The rows come from 6 hidden closed curves, with some noise, and rows from the same curve form a group. Each curve winds through 6 dimensions. The rows are also pushed far along 4 directions, which tell nothing about the answers.
In the rows, zero is written as 128.
Some rows, each with its group after it:
[125 164 167 144 127 118 109 131 115 145 148 130 139 163 127]
(0)
[145 132 131 134 118 121 109 119 127 141 135 131 138 137 136]
(4)
[150 114 147 145 138 133 126 116 140 153 153 165 130 124 132]
(0)
[137 123 113 107 157 136 117  89 110 174 139 157 155 134 178]
(5)
[138 174 156 146 129 156 109 122 108 175 129 148 149 156 132]
(2)
[111  83 127 107  99  85 134 123 177  98 176 122 126 130  65]
(3)
[136 130 112 132 114 122 113  92 135 164 160 145 125 142 149]
(1)
[ 99 102 105 104  97  98 156 123 162  60 166 126  96 117  97]
(0)
[165  78 120 111 188 141 127 124 114 143  83 157 140  98 166]
(1)
[133  97 100 117 126 119 128 116 142 152 105 145 134 128 132]
(1)
[156 159 141 150 157 150  92  80 101 252 138 199 202 165 196]
(3)
[143 140 170 135  93 121 109 115 150 102 167 130 111 135  93]
(2)
[167  84 150 119 161 137 135 162 117  75  90 107 133  73 116]
(3)
[142  58  93  87 125 105 142 122 148  90 116 128 113  95 116]
(1)
[ 71 128 104 103 117 113 149 117 152 102 161 110 119 133 112]
(5)
[ 76 140 114 111 145 150 160 127 134 102 125 121 110 116 133]
(2)
[131  70 118 102 130 103 135 124 160 101 135 124 127 103 106]
(0)
[167 133 161 145 140 132 105 130 113 158 115 151 139 139 143]
(4)
[199 137 182 158 142 135  83 146  96 168 111 126 156 136 133]
(0)
[111 145  85 137 129 149 128 116 122 149  84 118 125 128 172]
(4)
[ 82 131 113 124 118 105 135 106 159 135 158 143 104 159 120]
(1)
[147 189 184 180 140 141 109 165  92 130  97 126 130 148 149]
(1)
[119  75 101  98 129 116 147 134 155 101 118 115 122 100 103]
(2)
[165 151 141 146 152 160 109 134  85 162 100 130 155 127 161]
(3)
[111 128 118 108 142 131 145 122 121 127 139 151 139 133 130]
(0)
[ 91 173 115 135 130 156 144 157 104 106 101  87 137 126 126]
(3)
[108 109 126 122 145 140 165 157 140  87 112 123 123  93 105]
(0)
[104 179 100 145 141 168 132 145  92 144  62 101 129 137 156]
(3)
[126 131 131 126 138 138 140 146 115 105 118 116 118 117 116]
(4)
[143 120 157 124 126 111 113 121 132 118 162 121 126 128 123]
(5)
[117 119  71 125 163 164 152 107 111 167  73 155 140 103 190]
(4)
[126 150 123 138 140 150 136 147 106 140  94 132 146 130 136]
(5)
[113 120  93 112 104 119 141 132 132  85 124  98  99 117 120]
(1)
[154 157 155 161  89 112 100 124 127 143 181 135 123 165 102]
(5)
[151 143 138 149 131 126  99 106 122 194 136 164 135 165 150]
(1)
[122 145 132 140 119 156 139 170 121  82  79  79 113 102 107]
(2)
[135 124 155 134 113  99 107 112 154 141 153 153 136 151 125]
(4)
[141 145 116 134 159 149 117 122  96 164  60 147 151 133 175]
(3)
[ 95 206 133 144  93 152 108  89 128 169 171 137 129 179 127]
(2)
[164  75 171 128 187 148 140 160 129 107  99 131 138  73 113]
(3)
[ 82 184 128 138 125 149 142 135 115 118 158 102 104 146 128]
(2)
[188 112 167 147 127 115 113 131 122 122 145 169 143 121 128]
(5)
[104 145 117 129 153 143 144 140 110 141 135 118 129 131 145]
(2)
[165 119 174 131 130 111 114 151 116  89 120 130 128 125 106]
(3)
[110 151  97 115 139 154 134 119 105 142 127 116 136 129 150]
(2)
[161  73 155 127 131 107 131 119 162 130 167 178 128 116  98]
(0)
[106  82 138 108 119  96 147 151 170  70 143 108 111 113  52]
(3)
[119 157  98 145 125 156 137 144 106 122  93 103 111 127 142]
(5)
[ 22 199  53 123 104 154 163 126 122 122 132  79 101 160 124]
(5)
[150 157 139 156 119 127 105 123 113 142 121 134 128 141 164]
(1)
[117 126 122 119 109 121 144 147 131  63 153  93 100 112  95]
(0)
[108 180 124 147 153 171 143 160  84  90  66  88 121 106 168]
(3)
[152 106 197 148 127 104 126 174 149  68 122 114 122 104  71]
(3)
[133 132 120 116 149 133 125 109 110 160 114 164 165 135 166]
(4)
[ 92 138 133 128 140 133 151 138 135 100 122 126 112 122 130]
(4)
[ 83 154  82 128 120 135 143  96 134 138 153 140 121 143 159]
(5)
[119 125 163 133 137 146 150 177 135  79 102 101 107 104  77]
(2)
[152  89 153 144 168 144 140 160 138  97  87 116 109  74 132]
(1)
[141 165 147 164 100 143 120 145 118 123 147  98  93 131 114]
(1)
[166 143 116 157 179 189 130 134  76 172  53 143 149  92 206]
(4)
[137 109 179 130 124 107 120 147 149  95 167 102 114 118  83]
(5)
[189  85 213 146 108  93 120 186 150  55 147 107 108  95  42]
(1)
[ 85 159  89  99  76  81 118  73 137 143 207 152 134 194 137]
(2)
[149  77 135 114 135 108 133 111 153 126 156 167 123 117 117]
(0)
[ 94 112  98 102  94  92 134 107 156 101 159 124 123 146 105]
(3)
[101 114 129 124  74  87 142 136 173  77 166 111  84 136  69]
(1)
[120 128 139 131 151 138 132 123 130 157 130 151 135 134 132]
(4)
[123 122 113 104 136 146 138 125 122 110 110 122 140 108 128]
(2)
[131 179 105 149 164 190 132 127  74 187  81 146 154 131 195]
(0)
[104 164 113 139 165 182 152 155  92 120  82  97 119 106 154]
(4)
[ 60 155 102 116  93 114 158 127 151  94 171 119 108 151  92]
(0)
[156 130 122 138 163 162 112 124 103 166  81 130 136 116 179]
(4)
[152 185 184 162 112 139 109 167  94 114 150  97 128 146 100]
(2)
[113 162 110 148 106 137 133 139 118 114 118 109 106 141 131]
(5)
[125 101 102  94 137 110 121  97 132 149 137 144 157 134 143]
(0)
[132  85 137 111 158 127 127 124 148 147 123 126 143 106 126]
(5)
[132 157 176 151 128 138 134 180 111  78 128  93 106 120  88]
(4)
[ 50 115  67 100 138 155 188 168 141  46  98  50  80  83  88]
(5)

New rows. What belongs after each?
[ 99 116  93  98 103 123 140 118 148 100 121 113 118 126 106]
(2)
[110 133 151 127 115 120 136 140 145 112 142 129 115 140  90]
(2)
[137  63 134 120 150 127 160 150 161  94 107 146 127  77 103]
(0)
[119 122 132 115  98 110 148 156 134  55 141  95  97 112  83]
(1)
[ 95 123 122 117 140 116 144 114 144 139 163 146 128 138 134]
(2)
[112 145 105 106 135 129 126 105 107 138 147 130 131 147 151]
(0)
[166 130 192 154 114  92  98 128 139 115 149 152 127 146 114]
(3)
[111  85  78 102 138 148 161 131 143 106 108 103 102  81 120]
(1)
[ 97 139  97 106 147 140 139 114 118 154 105 144 150 140 155]
(4)
[112 152 117  98  94 108 106  58 140 169 181 184 161 180 140]
(2)
[150 177 175 159 100 119  91 139 116 119 160 104 111 161 119]
(4)
[179  33 182 134 155 106 138 181 169  68  88 125 107  66  72]
(1)
[140  78 103 111 148 120 136 113 143 122  97 148 128  98 159]
(1)
[103 181 124 141 131 151 131 137 100 139 151 103 119 146 139]
(2)
[ 54 148  62  99 140 142 159 121 121 101  89 102 106 131 142]
(3)
[141 199 164 168  98 151 114 186  87  92 116  62 106 140  97]
(2)
[169  72 155 108 193 137 126 148 114 119  74 127 158  77 150]
(0)
[137 132 150 118 118 104 107 106 129 135 181 135 133 151 128]
(5)
[146 101 164 118 128 107 120 119 150 143 150 170 141 140 102]
(2)
[125 101 131 134 165 155 150 156 136 116  95 111 125  81 133]
(2)
[155  72 130 120 164 128 137 107 146 157 134 191 149 107 140]
(5)
[226  28 152 106 193 124 107 101 128 178 104 204 188  76 184]
(2)
[ 93 117  93 119 117 127 160 149 144  91 106 115 113 119  96]
(5)
[130  80 120  99 102  75 111  81 173 164 196 170 148 165  85]
(3)
[ 79 180 104 150 161 194 145 156 102 142  74  58 117 106 163]
(5)
[110 140 135 116 136 126 126  88 137 162 164 174 144 150 150]
(2)
[119 146 137 135 119 131 124 153 125  92 119  87  96 132 110]
(4)
[153  86 135 125 170 152 135 134 128 133 116 130 155  80 142]
(3)
[ 99 160 123 141 126 150 153 175 111  89  91  93 117 122 104]
(5)
[156 130 174 147 143 142 127 173 115  68 109  90 104  93 117]
(4)
[128 146 158 156 139 170 134 160 129 111 110  93 110  99 107]
(2)
[ 81 174 108 146  81 115 127 128 142 126 138 107 103 170 110]
(4)
[187 101 178 148 133 122 122 145 129 105 129 156 137 100 126]
(0)
[121  93 121 114 108  85 122  81 171 152 182 176 135 148 121]
(4)
[134 111 131 127 110 107 140 135 141  77 152 136 112 120 104]
(5)
[115 198 175 153 106 141 117 133 118 118 147 129 129 153 122]
(2)
[105 154  98 129 109 146 135 144 118 109 114  80 110 128 116]
(2)
[158 138 168 163 138 146 136 173 110  85 117 120 113 103 109]
(5)
[122 154 100 135  99 142 124 105 124 166 156 123 116 145 135]
(1)
[168 152 179 173 106 128 108 162 119 115 149 111 117 136  86]
(5)
[ 57 157  72 102 132 146 167 140 114  80  94  88 109 121 139]
(4)
[116 151 132 122 121 150 138 150 117  87 113  96 123 114 108]
(2)
[183 103 149 130 188 161 126 134  98 177  81 180 184 100 169]
(0)
[163  70 164 121 153 111 121 123 151 131 147 157 137 110 104]
(3)
[127 192 122 142  98 122  86 101 100 183 165 118 138 196 144]
(0)
[130 127 120 121 123 116 123 124 123 116 107 132 144 130 139]
(3)
[136 155 129 124 157 162 122 104  98 170 104 165 161 131 185]
(2)
[135 146 128 129 121 132 127 136 109 136 124 138 143 144 123]
(0)
[ 85 159 117 125 128 150 159 177 111  69 118  62  99 115  95]
(2)
[156 121 128 135  89 110 120 124 135 118 159 144 122 139 104]
(0)
[155 123 140 148 131 152 145 175 114  60  97  91 104  75 120]
(0)
[112 120 131 112 143 133 136 153 131  96 101 101 119 118 110]
(4)
[127 134 112 136 149 146 134 131 111 138 113 120 129 113 172]
(2)
[157 104 147 117 120 100 109 116 133 120 161 138 124 138 114]
(0)
[121 168 132 150 119 137 102 110 122 185 140 121 147 156 155]
(5)
[127 128 119 132  90 105 119 100 152 156 163 152 121 153 124]
(1)
[130 143 153 146  77  85 116 126 147 130 168 150 122 173  81]
(4)
[169 135 188 157 146 148 113 185 111  78  95  80 108  97 115]
(4)
[ 65 144  71  84  93 107 141  91 140 117 189 117 114 165 111]
(2)
[194 116 158 141 149 134 100 140  99 131  87 135 149 111 146]
(3)
[ 91 190 100 134  86 123 120 128 109  99 134  84 106 164 121]
(3)
[115 121 115 104 123 110 134 118 127  95 134 128 121 133 125]
(3)
[109 150  70 121 113 134 138 102 112 134 123 148 131 145 164]
(5)
[170  57 132  99 146 103 124 131 138  90 102 138 132  93 112]
(3)
[123 115 116 136 127 122 127 126 145 140 114 130 113 131 127]
(1)
[ 91 142 118 121 105  96 126 101 149 111 154 138 116 156 126]
(3)
[138 117  89 128 142 147 125 115 121 155  75 131 136 113 175]
(4)
[102 168 135 172 138 169 154 175 120 107  93  97 103 111 120]
(5)
[168 177 185 188  90 121  96 155 117 143 141 133 139 161 102]
(5)
[123 132 167 153  90  86 117 144 163  96 168 117  93 153  74]
(1)
[122 112 149 113 116 100 134 147 142  87 144 122 144 128  78]
(3)
[174  65 174 115 183 132 125 149 137 100  98 136 141  73 133]
(4)
[148 113 122 121 148 124 127 133 108 142 120 137 144 124 156]
(2)
[163  72 131 113 139 102 102  75 156 190 164 181 161 131 150]
(5)
[162  79 129 127 147 125 136 134 135 142  87 162 143 103 127]
(4)
[156 111 154 136 165 137 114 105 127 184 137 177 166 127 155]
(3)
[178 132 187 139 139 122 101 134 108 136 152 140 145 132 130]
(5)
[133 107 158 139 139 135 139 173 140  87 117  91 111 100  70]
(3)
[134 116 121 125 120 124 132 143 128 112 116 115 116 124 102]
(4)
[ 85 194 138 148 100 140 130 138 124 129 146 110 109 167 108]
(2)
[139  64  90  95 146 124 146 115 141 110  96 139 130  82 151]
(1)
[110 204 177 181 115 139 123 159 112 130 160 104 116 156 123]
(2)
[115 113 108 110 112 103 120  88 149 136 177 136 122 141 136]
(5)
[171 165 164 162 101 106  85 115 112 149 153 147 134 165 152]
(1)
[158  95 153 137 119 100 124 119 148 122 151 163 126 120 116]
(4)
[127  63 114  93 133 101 153 137 155  98 119 154 136 111  85]
(5)
[123  95 120 129 131 118 138 115 158 125 134 140 115 111 127]
(4)
[181  99 162 141 148 137 121 169 114 119 110 109 128  98 108]
(2)
[105 211 163 173 104 138 120 172 104  94 110  80 106 156 101]
(3)
[136 158 115 140 129 138 115 128  96 166 135 121 135 152 156]
(2)
[182  72 143 119 146 111 116 134 131 111 110 141 123 104 124]
(1)
[177 135 165 142 122 128  90  95 126 166 166 163 148 139 149]
(2)
[127 136 124 131 106 119 124 139 128  95 125  99 114 127 117]
(4)
[147  71 109 103 147 126 133 124 139 137 127 132 132 104 119]
(2)
[155  74 174 118 150  92 124 116 159 144 154 193 146 127 112]
(1)
[113 148 125 115  97 106 124 115 129 110 163 128 132 152 123]
(2)
